There are 5 ways to turn a row about zero (a turn may also mirror it). The second row of each pair is the first, turned, with some noise. The first 35 pairs use one turn. New pairs use 2 turns, one after the other, and a turn may come again.
(in the rows, 128 means zero)
Known pairs, each followed by its turns in order:
138, 124, 147, 136, 125, 148
132, 128, 118, 109, 108, 139
Z95

105, 102, 118, 112, 106, 161
125, 121, 83, 141, 143, 151
Z999

119, 121, 117, 145, 133, 133
105, 136, 124, 134, 128, 132
Z999

110, 135, 127, 138, 133, 129
139, 126, 122, 134, 141, 140
Z95

113, 132, 131, 142, 118, 96
111, 98, 132, 145, 120, 135
Z23

73, 126, 155, 163, 104, 135
137, 131, 61, 146, 112, 142
Z699

169, 155, 115, 101, 73, 133
165, 146, 92, 132, 71, 149
Z23

138, 137, 143, 136, 148, 136
139, 113, 122, 131, 142, 143
Z624

146, 91, 127, 137, 136, 116
132, 127, 117, 136, 151, 91
Z624

142, 180, 172, 179, 144, 117
133, 194, 110, 160, 173, 145
Z699

151, 143, 106, 128, 118, 140
99, 118, 140, 129, 147, 120
Z699

146, 144, 196, 155, 146, 130
163, 160, 147, 159, 83, 100
Z999

157, 117, 125, 144, 134, 106
110, 99, 133, 138, 111, 120
Z95

125, 108, 137, 131, 151, 108
118, 117, 117, 150, 148, 115
Z624

93, 182, 86, 133, 136, 125
180, 136, 128, 170, 160, 110
Z95

159, 115, 140, 123, 136, 139
145, 157, 138, 138, 129, 117
Z23

106, 117, 158, 149, 129, 128
130, 156, 120, 142, 102, 139
Z999

161, 104, 123, 143, 141, 106
138, 120, 96, 132, 144, 96
Z624

115, 83, 141, 120, 130, 178
140, 125, 186, 128, 162, 111
Z624

141, 117, 147, 148, 99, 146
154, 125, 146, 128, 102, 104
Z23

153, 132, 166, 131, 124, 152
177, 136, 145, 136, 133, 116
Z23

182, 81, 121, 146, 142, 132
161, 114, 110, 119, 164, 76
Z624

103, 142, 118, 118, 139, 115
106, 118, 128, 145, 106, 140
Z624

90, 119, 165, 155, 112, 111
150, 139, 84, 139, 115, 162
Z699

156, 97, 136, 101, 154, 168
92, 160, 84, 114, 106, 126
Z95

133, 133, 144, 107, 115, 109
122, 139, 138, 110, 115, 153
Z699

157, 124, 145, 159, 158, 127
136, 134, 136, 166, 151, 97
Z23

147, 99, 175, 172, 119, 130
141, 137, 128, 190, 119, 163
Z699

129, 149, 161, 144, 147, 133
141, 149, 133, 137, 102, 101
Z999

132, 130, 103, 155, 103, 107
98, 102, 144, 127, 112, 145
Z999

206, 139, 128, 101, 122, 126
112, 128, 131, 111, 79, 68
Z95

77, 116, 126, 144, 134, 121
131, 119, 128, 145, 164, 167
Z95

108, 128, 146, 110, 169, 135
128, 134, 143, 122, 173, 147
Z23

158, 119, 103, 146, 119, 141
113, 103, 145, 149, 147, 123
Z699

171, 171, 91, 135, 105, 136
114, 62, 145, 130, 130, 94
Z999

New pairs, each followed by its turns in order:
119, 147, 129, 134, 90, 172
143, 147, 124, 80, 107, 105
Z624 Z95

128, 151, 136, 132, 151, 137
113, 152, 112, 137, 118, 127
Z95 Z23

143, 103, 141, 127, 158, 137
130, 111, 107, 142, 134, 162
Z23 Z624

84, 98, 134, 129, 162, 112
107, 141, 124, 102, 176, 104
Z95 Z23

136, 132, 166, 158, 121, 128
99, 164, 134, 117, 111, 132
Z95 Z95

176, 127, 111, 104, 110, 116
142, 154, 114, 140, 79, 123
Z699 Z699

89, 112, 110, 151, 180, 136
114, 116, 98, 131, 190, 130
Z23 Z95

113, 145, 98, 98, 129, 114
108, 169, 150, 126, 123, 123
Z624 Z624

144, 125, 125, 127, 151, 143
122, 143, 150, 118, 116, 120
Z999 Z999

110, 90, 135, 134, 162, 123
142, 175, 120, 112, 108, 119
Z23 Z999

138, 105, 102, 171, 108, 103
142, 111, 89, 115, 131, 172
Z23 Z699

109, 177, 138, 97, 130, 146
129, 177, 121, 104, 118, 161
Z624 Z95

149, 102, 103, 126, 96, 89
163, 135, 173, 128, 126, 159
Z23 Z95

126, 125, 124, 99, 159, 133
161, 118, 145, 114, 118, 141
Z699 Z999

160, 128, 125, 166, 164, 116
139, 76, 124, 156, 142, 133
Z23 Z95

126, 167, 125, 109, 90, 100
132, 167, 156, 117, 94, 143
Z999 Z23

91, 76, 114, 148, 66, 85
166, 140, 219, 111, 127, 136
Z999 Z624

152, 145, 144, 109, 85, 114
118, 126, 151, 78, 142, 108
Z95 Z95

128, 115, 137, 86, 185, 114
129, 184, 163, 109, 146, 108
Z999 Z699

111, 133, 213, 111, 50, 128
45, 102, 54, 127, 125, 92
Z699 Z699

118, 85, 128, 135, 167, 163
126, 128, 171, 175, 149, 107
Z624 Z23

92, 134, 135, 158, 71, 119
126, 134, 97, 72, 88, 139
Z95 Z95

132, 154, 136, 94, 163, 162
129, 88, 122, 152, 116, 172
Z699 Z23

158, 114, 121, 82, 137, 138
124, 124, 151, 81, 141, 142
Z699 Z95

120, 105, 139, 115, 86, 123
116, 165, 114, 128, 96, 125
Z95 Z699

127, 153, 118, 102, 134, 165
131, 125, 84, 152, 120, 140
Z95 Z23

105, 106, 109, 106, 123, 150
158, 148, 129, 124, 97, 146
Z624 Z999

129, 172, 139, 131, 119, 106
145, 128, 163, 110, 100, 126
Z624 Z624

136, 159, 177, 113, 121, 79
148, 177, 98, 171, 152, 136
Z624 Z95

105, 190, 131, 123, 127, 143
114, 109, 115, 125, 96, 74
Z95 Z95

112, 100, 172, 117, 113, 114
161, 131, 115, 104, 93, 107
Z699 Z23

158, 118, 132, 57, 163, 119
180, 96, 122, 104, 74, 119
Z624 Z699

130, 150, 77, 171, 136, 139
85, 89, 162, 113, 132, 148
Z999 Z23

188, 156, 144, 149, 136, 171
128, 129, 174, 131, 196, 145
Z23 Z699

180, 125, 136, 82, 133, 114
161, 155, 172, 162, 145, 109
Z999 Z999

161, 71, 138, 154, 140, 116
108, 151, 188, 106, 141, 118
Z624 Z999

133, 119, 126, 83, 161, 65
110, 100, 126, 65, 168, 148
Z699 Z624

142, 157, 146, 136, 139, 172
151, 103, 145, 99, 164, 116
Z624 Z624

101, 133, 134, 68, 92, 169
126, 72, 176, 121, 151, 91
Z999 Z699

144, 143, 101, 104, 150, 122
116, 122, 113, 119, 153, 91
Z23 Z699

96, 125, 133, 131, 113, 137
130, 145, 154, 118, 124, 146
Z23 Z23

148, 144, 132, 133, 137, 107
113, 136, 117, 122, 150, 137
Z999 Z624

134, 147, 149, 136, 189, 110
154, 99, 143, 90, 147, 92
Z999 Z95

119, 158, 142, 126, 146, 123
126, 126, 151, 116, 136, 102
Z999 Z95

157, 139, 106, 99, 151, 116
148, 127, 155, 147, 148, 164
Z699 Z23

101, 101, 111, 145, 168, 126
127, 161, 93, 101, 137, 101
Z999 Z699

109, 141, 97, 119, 117, 153
158, 122, 103, 122, 118, 152
Z95 Z624

125, 118, 139, 101, 154, 103
160, 142, 113, 140, 150, 146
Z999 Z23

128, 105, 86, 114, 114, 105
129, 147, 149, 95, 163, 130
Z999 Z23

73, 132, 152, 146, 155, 100
176, 161, 156, 113, 140, 99
Z999 Z95

143, 82, 138, 123, 149, 126
134, 177, 109, 129, 135, 139
Z23 Z699

